The rows come from 5 hidden closed curves, with some noise, and rows from the same curve form a group. Each curve winds through 8 dimensions. The rows are also pushed far along 5 directions, which tell nothing about the answers.
Some rows, each with its group after it:
 318   -5  202   11  -21 -301  337  500   53 -181   92   79 -138   23 -375   70   64  174  329
des
-293   66  179 -256  284 -117   49  353 -194  -54  223 -320  226  283   40 -181 -197  187  241
des
 288 -220   -7   89 -150  180   47 -157  300 -263  -78   97 -342   29  -16   95  -45    9 -203
Kebat
 155   12  -25  -22 -105  202 -195  137  167 -291  366 -196  -98   -2  -45 -197  -92 -143  301
Kebat
 234  -86   -8  253 -108   62   96 -268  117  -82    6  360 -361 -223   37  326   49  -72 -389
Delo
  89 -111  209 -419  334  -81  -33   31  -92 -206  103  -55  153  552  128 -162 -207  323  -85
geraf
 123  -72  299  -94 -308 -186  127  -37    5   -8  -95  307  157  -90  115  270  186 -243  165
Kebat
-329   -3 -137  -71  180  -21 -278 -504  -54  153 -286  119   49 -106  288   19  -33   44 -574
Delo
  48   98  149  -89   67 -137   18  325 -107    4  148  -58  149  162 -227 -189    6   77  179
des
 -15  -36  197  121  300 -190  307  -36 -255  192  120  165 -152   54 -201   45  -46  185 -288
biru
 158 -112    6  144 -147 -260  100 -161  124  112 -211  284 -188 -181  -73  537   77  112 -367
biru
-300  141 -374  211  382   -2 -110  -12 -206  258  -30  -55  -43 -176  -99  -40  -84  184 -355
des
 -62   86 -499  -94  192  305 -284 -135  -16  -93 -195 -370  -19  133   95 -307  -77   75 -103
des
-124   42  114 -205   25   52 -119  -55   86 -116   91   63  110   90  301 -140 -132  115  -32
geraf
 295  -76 -253 -176  -51  337 -110  -46   65 -497 -192 -340 -326  156 -140 -251  -59 -143   71
Delo
 -63   92  174   53 -328  -39   86  294  -84  143   82 -139  136  -60 -248   -1   69 -229  361
biru
-157  -38 -119  -54  474 -129    1  -41 -416  212   13   10    0  223  -87  192 -266  331 -567
geraf
-292   21 -394  -82  -45  172 -210  105   98  -72  -48 -224  353 -156  484  -46    6  -79  356
des
-199   97 -236  103  202  382 -127 -191 -261  142  142 -258   -1  120   41 -297  -98 -116 -182
Kebat
 160  -24  -22  165  172   23  275   90 -185  -89   42  -57 -339   95 -365 -177   34   79 -246
Kebat
  11   -5  309 -305   49 -158   50   68 -154 -120  -54  327  228  233  243  137  -58  102 -141
Delo
  47 -100   43 -254  119   99   41   11  116 -110   -1  -28  140  353  257 -159 -176  291  134
Kebat
  13  -69  128 -266  247  128   73  153  -49 -157   64 -184   15  523    6 -211 -312  355  -19
Kebat
 119  -57  221   65  165 -317  403  393  -67 -134  124   14 -307   59 -399  123  -72  309  -77
Kebat
 109   58  -44  296   14 -133  126  234   -7  148   59 -230 -292  -62 -613   22   59   67  -44
biru
-194   44  155 -128  130 -366   16  110   52   63   26   47  151  -44  123  140  -52  263   30
geraf
 199  -53   -9  178  186 -203  188  -73  -48  125   93  259 -275  -99 -193  277  -60  259 -273
geraf
 288   35  441 -134 -249  -56  161  419   19 -188  363   -2  -18  187 -225   75 -111  -57  482
biru
 -97   -7   71   90    1 -221   31  468  -98  104  351 -381  106  -26 -384   17   -5  -77  399
biru
-157    5  195 -240  217 -241   70  493  -57 -241  330 -225  159  158   55  -51 -160  212  280
des
  12   47 -225  -43  -12  453 -135  140  -29 -373   25 -187  -34   47  110 -307  -47 -233  153
Delo
-111  -65  -23   -5  -63  -67   64    2   73  176   85 -108  332  -56  254   -8  148  -88  465
geraf
-198  120 -271   80  -43   76 -213 -341  -15  131 -249  282   48 -401  348  227   65 -165 -249
des
 -91   54  151 -379   46  -97  100  423 -190 -109  236 -307  311  376   93 -119 -198  209  416
geraf
 -41  -83  204  -95 -327 -224   92  132   67  -10  -23  134  154 -103  173  455  -14  -35  124
biru
 157  -54  107   -8 -189   40   42  279  194 -394  142 -356 -275   35 -283 -124    9 -115  209
des
-300  196  -89 -124   56  -83  -42  321 -156  245  -48 -249  321  114   -4  -24 -139  212  221
des
-275  110   52 -257   98  -61 -112  220  -96   88  109 -481  338  188  -30 -387  -44   10  482
biru
-249   91 -167 -111    0  104 -111   20  -43   -9  111 -243  166   -4  290 -114  -88   42  114
geraf
-177   -5  -54  -54  116   -6   25 -201 -227  263 -227  119  251  101  193   -5   52   26 -185
des
-314  133  109   87  161 -176  -58 -182  -45  418   43  113  187 -168  104   98   23   15    0
Delo
-129 -115  -33  -38  749 -121  102  -11 -366  111  176 -196  -30  450 -179 -240 -178  427 -484
geraf
  82   19  -66  -89  246   62   58  190  -22 -355  120 -170 -336   95 -135  -87 -228  232  -95
Kebat
-344   81 -257   93   75  -26 -219 -232   98  317 -154  -33  239 -258  248  -60  110  -11   26
geraf
 -66   27  346 -124 -364 -123   78  167  147   -6  241  -49  214  -37  188  111    9 -135  506
biru
  17  167  164   97 -178  137   53  363  -53   99  385 -251   85   28 -231 -103  -33 -219  603
biru
 246   52  -47  -41  104  240   27  -86 -142 -292   33  152 -330   30 -105 -213  -90  -44 -177
Kebat
-296   67 -181  -12  346   42 -112 -154  -46  263   76 -160  145  145  250  -16 -192  314 -159
Kebat
-209  -88  212 -355 -120 -233 -142   24   29   54   73  -56  536  163  492  272  -33  -11  239
Kebat
 142   14  -74  334 -105  -12   91   50   19  150  139   80 -257 -256 -327  166   22  -53  -44
geraf
-464   67  -93 -147  180   68   -1  357 -295  223  225 -650  512  285  114 -242 -110  -10  520
Delo
  88 -119  -57 -421  -33  150 -228 -280   89 -391 -325  376  116  157  608  118 -141   95 -348
Delo
 259  -33 -144  227 -172  312   -3  -17  251 -116    1 -113 -258  -68 -239 -277   96 -176  204
Kebat
-288  223  -98  246   82   16    5 -135 -261  530   40  207  161 -266   18   27   46  -50  -88
Kebat
 -83 -130  163 -435  -42  -96  123  177   31 -147  -98   37  293  386  452  254 -284  407   44
biru
-116   17   85 -114  230 -184  187  177 -245  154   19  -98  180  268  -55  -89  -43  263  -42
Kebat
 180    4 -335  335    9   55  112   91  -34 -155 -108   47 -404 -330 -304   31  145 -100 -222
des
-145  149 -109  316  160   66  -21   34 -179  268   10  105   57 -201 -161 -101  174 -203  -55
Delo
 -10  -57  -48 -458   78    0 -187  -74   56 -250  -59 -120  189  296  436  102 -221  220   28
biru
  10   78 -272  492   83  229  -12   50   62  104  170 -196 -363 -261 -474 -308   84 -149  -14
des
 -49  -20  127 -320  200 -125  -98 -181  -82   46  -21  123   65  328  185   97 -311  426 -403
Delo
-128   55  153 -484  230 -153 -135    0  -96 -156   69  -74  150  243  222 -146 -272  298   21
biru
 195   33   -5  -45   14  183 -122 -236    8 -141  -92   96 -163   61  -56 -208   20 -104 -170
geraf
  22  -36 -183 -108 -304  237 -121 -163  226 -352 -177  123  -44 -229  517  189   -3 -187   75
des
   9  -77  241 -409  -41 -401   80  125   65 -129   16  128  247  134  386  410 -130  314  148
geraf
  77   66  -86  414  -13  217  167   13 -160  103  166 -118 -358 -164 -432  -95   82 -257  -77
Delo
 -63  -21  126  -71  278 -188   10   59  -94   53   26   29 -102  173 -267  -98 -185  343 -368
Delo
-125 -101 -135  -61 -152   43  -92  -41  247 -215 -122 -136   86 -165  296  -90  104 -112  169
geraf
  51  -48  154 -207 -175 -147  -10  252  134 -398  -34 -147  -42    6   22  141  -10  -62  175
Delo
-264   -3 -282  143  170  196 -219 -166  108   -6   45 -108  112 -152  328 -146   93 -130  -56
Delo
 339  -31 -172 -130 -154  368 -191 -143  232 -423  -85  -72 -325   78  -39 -281 -124  -33    0
biru
 128  -90  178 -307 -190 -157  -56  -96   12  -84 -216  259  178  135  197  242  -15   40  -98
geraf
  55  -54  -16  227 -257   73  -54  227  287 -131   61 -306 -109 -234 -371 -272  229 -363  431
Delo
-518  106  -23   60  172 -234   47  131 -266  480   32 -252  390  -25   52   89   36   54   59
des
 243  -39  438 -260 -457 -334   56  129  303 -114 -119  358   92 -102   30  324   29    2  370
biru

New rows. What belongs after each?
  -1  -29 -336 -203  237  373 -117 -144 -149 -147 -160 -297   37  358  202 -249 -158   86  -94
biru
  77   -7  203 -223  -64 -229  172  119 -154 -111  -71  144   34   21   46  295  -16    7  110
geraf
 -33   15  163   93  113 -227   97 -218  -77  118   63  191 -212 -205 -141   50   46   23 -244
biru
-242   83  285 -209 -333 -192   71  325   28   96  -22  -48  487  -63  237  168   81 -186  668
des
-115  -40 -128  182  255   40  -59  -38   34  -60   76  -28  -54  -84   33 -141  100  -43 -215
Delo
-106 -166 -322  189   15  200  -91 -324   85   87 -126  -16   18 -122  239   21  101 -130 -247
Delo
 -96   53 -334   76   66  261 -153 -287  121   71  -44   -3   69 -133  404  -58   32  -40   57
des
  40  -81   87 -308  -94  -64  -40  -73   20 -216 -224  194  237   46  352   61   90 -114  116
des
 394 -168  204 -244 -158 -149   -9 -134  286 -343  -59  430 -117   66  227  267  -67  189 -132
Kebat
 137   41  314 -103 -255    9  140  222  130 -137  229   -4  -51  120  -14   38 -128   60  278
biru
-522  105 -228   92  130   24  -90   23 -199  370   21 -404  348  -36  154  -78   44  -77   94
des
-271   65 -202 -117  177  209 -144  268  -19 -248  292 -461  133   65  221 -308 -139   -9  327
des
 109   17  134 -262  186 -223  124  405 -263 -137  125 -211   -5  357 -296    1 -206  295   23
geraf
-117  137 -143  145  432   40   81  121 -195  124  301  -97 -106   93  -79 -151 -171  330 -184
des
 172   57 -126    3 -171  -43  -62   48  139  -99 -260  -46 -129 -110 -190   60  110  -62   73
des
 239  -10  235  -87  141 -143  142   17   22 -196  203  252 -270   79  -34  153 -181  281 -163
geraf
  85 -105  290 -249  198 -227   42  -10   93 -249  -36  265   -9  136  141   48  -67  200  -96
Delo
 104  -31  161   12   79 -301  155  125 -167  193  -38   42   44  130 -300  237   54   82  -45
biru
-187   38   70 -378 -125  -98 -115   62  107   28 -169 -175  432  162  364   -2  -45   79  452
biru
  63   28  -56  -14   50 -214   45 -160 -199   19 -381  467  -72 -188   25  322   96   25 -468
des
 254  -80 -124  -97   94   94  201  107   33 -290  -23   18 -178  212   93  -18 -115  299  -78
des
-245   36  195  319    8 -337  293  262 -183  499  137  -16  209 -187 -351   -2  244  -89  216
geraf
 -66  113  -81  359   80   31  -53   56  -10  124  293 -178 -210 -178 -319 -138   54  -88 -125
des
-396   57  -42 -315   92  -55 -160  247  108   35  190 -420  523  137  472  -43 -144  136  640
Kebat
 225   -6  223  -92 -186 -234  111   -6 -107   -2 -217  407  -66  -72 -157  341   32  -19 -154
geraf
  -3   62  -99  -40  -23  106 -176   49  180 -145   15 -295 -178   44 -123 -116 -140   88   13
des
  59  -71   66 -218 -290 -144 -118   80  339 -284 -137  189   70 -184  308  309  -31   24  191
des
 -74 -133  199  -84  -34 -309  225  215 -118   96  -43   26  252   89   40  308   78   28  135
Delo
   6  -32  -74  -82  117   15   33  -14  -56  -93 -171 -207  -94  169  -86  -81  -19   92 -126
des
 -58   75  -40   65 -109  -36  -43  -54  107  282  -47   55  201  -81   94   16   94   14  192
Kebat
-164   38 -106   39  516  -78  -28 -131 -305  196  123 -121 -123  101 -251 -316 -132  246 -376
biru
-180   -9   92   -8 -312 -209    3  122  278   18  -66  -83  277 -355  224  158  258 -273  636
geraf
  71 -116   45  -18  242 -165  -71 -325   -9  -41  -18  347 -153   51  123  155  -56  243 -709
des
 314   21    1   13 -222 -148   99  -33   61 -127 -392  343 -340 -145 -238  350   25   98 -358
des
 -50  -59   42 -137 -278  -82   54  108   75 -146 -179  -42  161  -97  218  187  131 -192  259
des
 292  132 -255  374   39  162  -57 -135  -36   15 -131   22 -559 -288 -644 -179  129 -202 -220
geraf
 -40 -130 -253  -58 -239   36 -207 -132  264  -73 -275  -63  128 -123  262  121   86  -66   -9
des
 341   15 -168 -149 -210  291 -215  -39  166 -427 -194 -146 -248   66 -119 -155  -22 -176   84
Delo
-249   82   26   92  137 -163  223  178 -290  452 -149  -34  176  104 -204  103  -41  195  -87
biru
   0 -139 -228  362  -53   63   -1 -230   68  114  -93  -66 -157 -259 -151  -20  270 -267 -204
geraf
-244   67  108   -4  338 -336  198  235 -342  339  -50 -174  155  179 -314  -18    8  225  -71
des
 -18  -99 -123 -116  143  128 -245 -198   89 -179   80  -54   24  144  248 -185  -74   80 -260
des
-139  100  133  -69  -68 -134 -109  294  105   57   75 -163  192    1 -157 -195   -2   29  310
geraf
-117    1 -416  351   36  113   40 -208  -46  302 -213   56 -125 -245  -16  116   72   34 -356
des
 -99   14  115 -261  205  128    2  198 -119  -62  203 -248  209  462   69 -379 -214  217  163
des
 299 -177   52  195 -259  -53  144 -190  190  -32 -228  312 -295 -139 -183  205  164  -50 -319
des
 103  -23  337  -30 -373  -69  134   61   83  -16  168  162  123 -130  137  251   99 -296  444
biru
 135  112   62  114   -1 -135  157  362  -14  -19  301 -246 -183  -54 -416  -24  -11   49  351
geraf
  11  -59 -225  235   37  230  103  -86  -48  -60   76 -150 -201  -68  -30 -169   68 -118 -100
Kebat
 -61  -36 -103 -198  252   48   34  114 -176 -146  -96 -316   50  305  -39 -259  -60  110   -8
des
 250  -18  112 -135 -273  154  -69 -139  321 -476  -83  209 -250 -112  171 -117   29 -116   16
geraf
  39  -86  334 -294   18 -244  124  194   35 -109  178   80  183  352  200  129 -173  360    1
des
 286  -13  149   41  205 -182  223  487 -207 -232   83  -49 -227  247 -595  -86   18  122 -126
Delo
 264 -179   48  149 -280  -60  110 -207  197  -30 -248  299 -213 -125  -97  228  161  -54 -296
des
  83  -58  263  111  243 -508  310  499 -115  -47  250  -80 -223   -8 -589  156  -11  230    3
Kebat
  10   67 -258   -7  296   31   60  -10 -180  105  -63   -3   26  158   69  -70  -53  303 -196
des
-230  -75  119 -245   20 -419  -26   42    1  168 -227  -11  376   84  213  311   28  194  -12
des
  45  127  291 -102 -109 -157   -5  162   31   28  132  198  129   -5  -13   49   -8   13  208
des
-244 -109   69 -280  221 -238 -145 -261   17  -25 -115  130  203   67  504  261  -92  213 -329
des
 -14  147  278  263 -220 -234  204  544   16  227  353 -230   37  -74 -544  -33  113  -71  451
des
-108   24  165  153  104 -290   15  191  -74  279  161    5  125  -31 -312  -34   95   47  -31
des
  54 -180  148 -284 -133   38   15 -310  125 -108  -56  143   96  164  472  210 -133   80  -38
Delo
-167  -15  143  109 -240 -328   57  317   48  245  148  -49  216 -277 -115  405   68 -121  389
biru
  22   35  -15 -119  299 -119  104   93 -138   -1  229  -96  -45  190   13   14 -200  347  -22
geraf
 -96    8  -20  117  146  -15  114  239 -137  182  125 -354  -10   80 -410 -206  -26   11  229
Delo
 446  -57  174   -8 -333  248  164  226  168 -322   96 -108 -277  241 -337 -242   -9  -75  238
biru
 -91  116   70  260   -4 -133   69  -44  -17  304  -53  -10 -114 -224 -300   97  141 -108   20
des
-100  107  -74   82  286   99   16   51 -124   61   91 -332 -160  130 -280 -296  -88   83  -27
des
-293   27  -80   80  311 -189  -58  143 -205  304  126 -275  214  157 -190 -150   -9  209 -200
des
 -16  -20  225 -271  158  -31   31   58  -29 -110   73   30   39  312  139   74 -263  256  -30
Kebat
 390  -22 -108  307   18  -30  228  115   66 -178  -41  165 -470 -211 -433   15  152    0 -103
des
-182  108  165 -321   77 -147  107  473 -257   36  275 -338  383  326   27 -121 -176  187  463
geraf
-209   34  131  315 -129 -390  246  161  -56  578   66  183  238 -354 -171  265  210  -15  210
geraf
 264  -99  -95 -190   82  124  180  104   66 -362  -13    8 -133  291  205  -28 -161  326  -30
des
 -72   16  -66 -121   64   32   68  -49   31   75 -102  -12  188  168  288  -84  -39  229   81
Kebat
 -78  -52 -103 -178   26   61  118  248   51 -254  -23 -221   96   68  202 -143  -51   70  379
Kebat
 124    3   72  -76  -80 -171   67  246  -53   -7   85 -166   41   84 -220   78   13   28  227
geraf
-371  -31  103   14 -140 -329  141  187   89  276   43  -20  412 -210  325  377   87   20  386
Kebat
